The groups are shells around one centre, one inside the other: the same stretched ball of 6 dimensions in 7 sizes.
In the rows, 100 means zero.
Known rows, each followed by its group:
[104, 107, 103, 124, 122, 108,  83, 116, 104, 106, 115, 118,  77,  87, 109,
 114, 100,  80, 103, 110,  99,  85]
totas
[107, 106,  88, 140, 173, 111,  54,  90,  89, 101, 121, 107,  93,  99, 132,
 130, 105,  62,  90,  82, 106,  79]
Taz
[119, 103,  95, 154, 177, 114,  37,  93,  74,  96, 116, 105,  95, 114, 131,
 123, 101,  59,  92,  82, 108,  80]
dume
[108, 106,  86, 126, 145,  95,  71,  82,  86,  94, 116, 110, 110, 102, 121,
 112, 116,  66,  81,  91, 107, 100]
bak
[101, 109, 104, 113, 106, 106,  69, 133,  94, 118,  75, 123,  68, 102, 127,
  98, 109, 100, 122,  92,  99,  82]
bak
[105, 109,  91, 112,  87,  95, 126, 105, 111, 105,  99, 108, 108,  84,  86,
 106, 127,  74,  93, 134,  86, 104]
Zimi
[111, 108,  95, 142, 137, 119,  86, 117, 102, 115, 103,  95,  88,  94, 103,
 127, 107,  67, 105, 117,  86,  76]
vakag
[110, 109,  86, 149, 158, 124,  81, 105, 102, 116, 100,  91,  94,  94, 115,
 142, 117,  56, 102, 105,  84,  66]
Taz
[100, 105, 104,  90,  80,  75,  84, 103,  90,  89, 105, 144,  92,  96, 116,
  74, 113, 101,  94,  98, 117, 120]
Zimi
[106, 106,  90, 131, 132, 105, 103,  84, 109,  93, 128, 113, 105,  79, 102,
 131, 119,  54,  84, 117,  94,  89]
totas
[115, 105,  99, 132, 116, 105,  70, 107,  82, 100,  77, 119,  97, 111, 121,
 104, 126,  75, 106,  98,  97,  87]
Zimi
[101, 106, 100, 107, 113,  91,  63, 106,  86,  98,  96, 135,  85, 103, 133,
  92, 112,  94, 101,  81, 114,  99]
vakag
[ 98, 117,  86, 118, 107, 122, 104, 155, 112, 154,  45,  80,  74,  99, 109,
 118, 122,  95, 134, 113,  67,  66]
dume
[ 93, 114, 101, 101,  59, 112, 134, 147, 129, 131,  59, 118,  70,  76,  97,
 110, 130,  98, 132, 132,  72,  75]
dume
[ 96, 112, 108,  88,  53,  95, 101, 154, 104, 127,  55, 127,  66,  98, 108,
  75, 115, 121, 131, 113,  92,  98]
vakag
[ 94, 115,  99,  98,  55, 108, 143, 153, 131, 137,  65, 105,  73,  75,  82,
 104, 122, 101, 128, 145,  69,  85]
bak
[116, 102, 109, 137, 126, 105,  66, 105,  87,  90, 120, 124,  87, 100, 109,
 106,  98,  73,  96, 108, 107,  94]
Zimi
[ 99, 108, 110,  95,  84,  91,  61, 135,  85, 110,  72, 140,  66, 109, 132,
  73, 106, 118, 121,  84, 112,  99]
Zimi
[103, 110,  91, 134, 135, 120,  96, 113, 113, 117, 100, 101,  85,  84, 110,
 136, 116,  67, 107, 113,  83,  69]
totas
[100, 110, 105, 116, 107, 111,  78, 136, 103, 119,  83, 122,  64,  94, 120,
 106, 106,  96, 122, 101,  95,  77]
bak
[ 98, 108,  98, 100, 102,  89,  76, 113,  92, 105,  90, 130,  85, 100, 126,
  90, 114,  99, 104,  88, 108, 101]
totas
[101, 109,  89, 123, 131, 107,  83, 103, 101, 109,  95, 113,  91,  93, 124,
 122, 121,  74, 102,  94,  95,  80]
bak
[113, 107,  92, 115,  91,  89,  98, 105,  85, 104,  78, 108, 115, 109, 100,
  89, 131,  80,  96, 116,  94, 112]
fofi
[ 98, 110,  97, 120, 102, 113, 124, 113, 127, 109, 108, 117,  84,  67,  96,
 131, 120,  70, 105, 130,  82,  76]
Taz
[107, 104, 104, 115, 100,  92,  82,  96,  92,  86, 104, 139,  95,  95, 117,
  98, 120,  80,  95, 101, 108, 100]
totas
[ 98, 107,  93, 121, 147, 101,  84,  90, 110,  95, 147, 118,  87,  75, 114,
 126,  97,  69,  83, 101, 108,  91]
fofi
[104, 106,  91, 128, 146, 102,  77,  84,  99,  92, 126, 120,  98,  87, 122,
 125, 113,  63,  86,  95, 105,  88]
totas
[115, 102, 102, 120, 109,  86,  73,  94,  80,  85, 114, 127, 105, 105, 108,
  88, 110,  79,  86, 105, 113, 115]
Zimi
[102, 108, 118,  83,  30,  83,  95, 146,  91, 109,  52, 148,  73, 106, 108,
  55, 120, 125, 127, 112, 102, 112]
fofi
[107, 106,  80, 139, 182, 104,  60,  73,  89,  95, 134, 100, 109,  97, 129,
 133, 109,  53,  76,  83, 108,  88]
fofi
[102, 108,  99, 109, 115,  95,  59, 118,  84, 108,  84, 125,  80, 109, 133,
  91, 109,  99, 109,  81, 109,  95]
vakag
[105, 109,  84, 126, 141, 103,  92,  96, 102, 108, 117,  96, 104,  90, 107,
 123, 112,  66,  87, 108,  94,  93]
Taz
[105, 107,  96, 112,  92,  92, 116,  99, 108,  96, 111, 119, 105,  82,  92,
 105, 122,  73,  90, 127,  94, 106]
bak
[ 92, 117,  97, 106,  76, 119, 139, 160, 137, 147,  74,  93,  64,  71,  82,
 118, 111,  98, 131, 145,  65,  73]
fofi
[108, 106, 112, 112,  80,  99,  87, 129,  96, 105,  86, 131,  77,  98, 106,
  88, 110,  96, 114, 115,  99,  96]
totas
[113, 104,  91, 131, 124,  98,  82,  84,  86,  90,  98, 117, 114, 103, 117,
 111, 131,  62,  88, 100, 100,  96]
Taz
[110, 109,  95, 143, 143, 124,  77, 130, 101, 125,  96,  89,  78,  97, 107,
 127, 100,  73, 113, 113,  84,  70]
dume
[100, 109,  92, 113, 117, 101,  81, 109,  97, 110,  86, 118,  89,  97, 126,
 109, 122,  84, 105,  92,  98,  87]
vakag
[104, 114,  88, 129, 120, 123,  99, 144, 109, 144,  67,  77,  80,  98, 101,
 121, 113,  84, 123, 120,  71,  71]
Zimi
[ 97, 106, 115,  82,  61,  78,  79, 125,  91,  96,  89, 156,  72,  97, 121,
  64, 108, 118, 111,  95, 118, 115]
dume
[102, 115,  93, 105,  48, 109, 152, 152, 123, 142,  43,  90,  92,  87,  74,
 101, 138,  94, 128, 153,  59,  89]
fofi
[101, 108,  93, 130, 144, 114,  87, 107, 111, 109, 124, 107,  82,  80, 111,
 132, 102,  68,  97, 108,  94,  77]
vakag
[103, 115,  91, 122, 105, 120,  90, 152, 100, 147,  39,  87,  75, 109, 115,
 109, 124,  96, 135, 107,  73,  69]
fofi
[111, 108, 108, 102,  58,  90,  91, 139,  85, 114,  56, 122,  88, 113, 101,
  67, 120, 108, 119, 116,  95, 110]
dume
[106, 106, 117, 101,  58,  92,  98, 133, 100, 101,  88, 141,  75,  92,  98,
  77, 108, 104, 115, 123, 101, 105]
dume
[ 98, 115,  91, 112,  82, 114, 138, 141, 128, 136,  74,  92,  84,  78,  83,
 118, 123,  86, 119, 142,  67,  81]
vakag
[ 99, 106,  96, 108, 113,  89,  84,  89,  98,  89, 114, 135,  96,  88, 123,
 105, 119,  79,  89,  93, 110, 100]
bak
[104, 113,  91, 120, 108, 113,  95, 144, 102, 139,  65,  86,  81, 103, 104,
 107, 113,  93, 122, 115,  78,  82]
Taz
[104, 104, 104, 105,  85,  84,  98,  90,  98,  80, 114, 147,  99,  86, 109,
  94, 122,  80,  89, 109, 110, 110]
Taz

New rows, each followed by its group:
[120, 107,  98, 141, 113, 113,  79, 122,  84, 114,  66, 100,  97, 115, 107,
 106, 124,  74, 113, 113,  85,  83]
dume
[111, 106,  97, 126, 129, 103,  55, 112,  78, 107,  82, 115,  89, 115, 130,
 100, 114,  85, 107,  85, 104,  89]
vakag
[117, 104, 102, 130, 127,  98,  55, 111,  73, 100,  98, 112,  94, 117, 116,
  92, 103,  83,  98,  97, 108, 102]
dume
[112, 108,  85, 143, 154, 116,  69, 105,  88, 116,  87,  91,  99, 108, 122,
 126, 119,  64, 102,  95,  90,  76]
Taz
[ 92, 114,  98,  87,  49,  95, 134, 138, 120, 125,  62, 121,  82,  82,  96,
  92, 132, 105, 121, 128,  81,  97]
vakag
[ 92, 111,  89, 106, 130,  99,  82, 110, 105, 115, 107, 113,  82,  88, 125,
 113, 107,  89, 100,  90, 102,  89]
Zimi
[111, 102, 112, 118, 103,  92,  65, 105,  83,  85, 111, 141,  86, 102, 116,
  88, 104,  87,  98, 100, 115, 104]
vakag
[107, 105, 106, 126, 116, 106,  86, 111, 104,  98, 119, 124,  81,  85, 105,
 113, 102,  76, 100, 115, 100,  88]
vakag
[ 93, 114,  94, 112, 109, 116, 103, 142, 120, 135,  83, 102,  67,  82, 108,
 119, 108,  94, 123, 113,  81,  73]
vakag
[ 92, 111, 103,  88,  69,  90, 106, 130, 111, 113,  85, 132,  75,  85, 108,
  87, 115, 108, 114, 111,  98, 101]
totas
[114, 101,  93, 150, 174, 107,  63,  65,  92,  75, 155, 120, 106,  88, 120,
 137, 105,  42,  71,  95, 112,  86]
Zimi
[ 97, 111,  94,  97,  61,  91, 140, 109, 119, 106,  82, 123, 103,  77,  91,
 102, 140,  83, 102, 133,  83, 102]
dume
[107, 107, 103, 133, 136, 115,  63, 120,  94, 110, 101, 115,  73,  99, 122,
 116, 100,  81, 111,  96,  99,  76]
bak
[103, 111,  84, 142, 153, 125, 101, 104, 118, 117, 112,  91,  91,  78, 107,
 151, 116,  54,  99, 115,  80,  64]
Taz
[ 96, 111,  87, 123, 131, 113, 108, 106, 121, 114, 112, 105,  88,  74, 108,
 136, 116,  68,  99, 114,  86,  76]
vakag
[113, 105, 109, 132, 102, 111,  96, 123, 103, 105, 105, 115,  83,  90,  91,
 109, 104,  76, 107, 131,  90,  88]
fofi
[117, 105, 101, 137, 115, 108,  81, 107,  89, 100,  91, 114,  98, 104, 108,
 109, 120,  69, 102, 112,  94,  88]
totas
[113, 102,  90, 134, 142,  94,  78,  69,  87,  79, 129, 119, 118,  96, 114,
 116, 120,  53,  73, 100, 109, 103]
bak
[118, 104, 105, 139, 120, 110,  67, 119,  83, 104,  91, 112,  88, 110, 110,
 104, 107,  77, 107, 109,  97,  87]
Taz
[104, 113, 102, 103,  63, 102, 101, 155,  98, 135,  39, 107,  78, 108, 103,
  82, 123, 111, 132, 118,  81,  92]
bak
[108, 113,  87, 126, 102, 115, 109, 136, 104, 137,  56,  81,  95, 103,  96,
 113, 128,  81, 119, 125,  70,  81]
Taz
[ 92, 112, 103, 104, 100, 108,  88, 140, 112, 124,  87, 122,  59,  85, 118,
 105, 103, 104, 123, 102,  94,  79]
Taz
[ 91, 117, 103,  88,  37, 108, 130, 171, 122, 148,  25, 114,  62,  90,  99,
  89, 132, 120, 148, 128,  68,  79]
fofi
[115, 107,  99, 130, 103, 106,  87, 120,  89, 111,  73, 106,  96, 108, 105,
 101, 123,  79, 110, 115,  88,  90]
totas
[100, 113,  84, 123, 122, 114, 102, 120, 110, 128,  76,  93,  91,  92, 112,
 126, 127,  76, 112, 109,  79,  74]
vakag
[103, 110, 103, 113, 104, 105,  79, 140,  98, 123,  85, 110,  70, 100, 110,
  96,  99, 101, 118, 107,  95,  90]
Taz
[ 86, 120,  92,  93,  55, 116, 146, 167, 137, 157,  36,  97,  66,  77,  94,
 111, 133, 108, 144, 135,  58,  70]
fofi
[101, 113,  93, 111,  66, 109, 135, 135, 118, 129,  52, 104,  91,  87,  91,
 109, 141,  86, 123, 136,  68,  82]
Taz
[108, 105, 113, 113,  80,  96,  86, 120,  94,  95,  92, 140,  81,  96, 108,
  89, 112,  93, 109, 113, 103,  98]
vakag
[108, 105,  91, 133, 132, 104, 102,  80, 108,  89, 131, 115, 108,  79, 102,
 131, 120,  52,  81, 118,  96,  90]
vakag
[112, 101, 104, 133, 152,  98,  43,  90,  79,  83, 135, 130,  88, 102, 128,
 107,  93,  73,  86,  84, 121,  96]
Taz
[112, 108,  97, 137, 117, 115, 102, 119, 106, 114,  99,  98,  92,  90,  91,
 121, 112,  68, 105, 130,  82,  82]
bak
[117, 104, 102, 118,  89,  90,  78, 112,  76,  99,  75, 120, 104, 117, 108,
  80, 123,  87, 102, 108, 101, 110]
Zimi
[ 87, 112, 107,  86,  75,  96,  99, 142, 116, 120,  87, 135,  57,  80, 115,
  91, 104, 115, 122, 105,  99,  91]
dume
[ 92, 114, 108,  85,  40, 100, 117, 163, 115, 135,  44, 126,  61,  90, 103,
  81, 122, 123, 140, 121,  82,  89]
Taz
[106, 110,  97, 104,  73,  94,  93, 130,  88, 119,  45, 115,  94, 113, 113,
  81, 135, 101, 119, 105,  90, 100]
Zimi
[114, 107, 103, 112,  82,  92,  77, 130,  78, 112,  63, 115,  93, 119, 108,
  74, 117, 100, 113, 107,  98, 108]
dume
[114, 106,  86, 154, 182, 119,  51,  94,  84, 107, 111,  93,  97, 107, 128,
 135, 107,  55,  93,  86,  98,  73]
dume
[115, 103,  95, 139, 152, 103,  51,  93,  77,  94, 110, 112, 100, 111, 126,
 111, 108,  67,  90,  87, 109,  92]
totas
[102, 109,  86, 126, 132, 107, 109,  94, 115, 105, 120, 103, 102,  77, 101,
 132, 118,  60,  89, 118,  89,  86]
totas
[112, 106, 106, 133, 107, 114,  81, 123,  95, 108,  83, 119,  81, 100, 110,
 110, 116,  79, 115, 112,  91,  78]
Taz
[104, 106, 103, 100,  89,  83,  77, 112,  85,  98,  94, 133,  91, 104, 116,
  77, 111,  99,  99,  97, 112, 114]
vakag
[101, 112, 104, 113,  82, 111, 108, 147, 113, 129,  74, 108,  70,  89,  96,
 103, 110,  97, 125, 127,  81,  82]
totas
[120, 104,  93, 149, 133, 110,  95,  88,  95,  93, 115, 101, 115,  95,  94,
 126, 121,  47,  85, 125,  89,  90]
Zimi
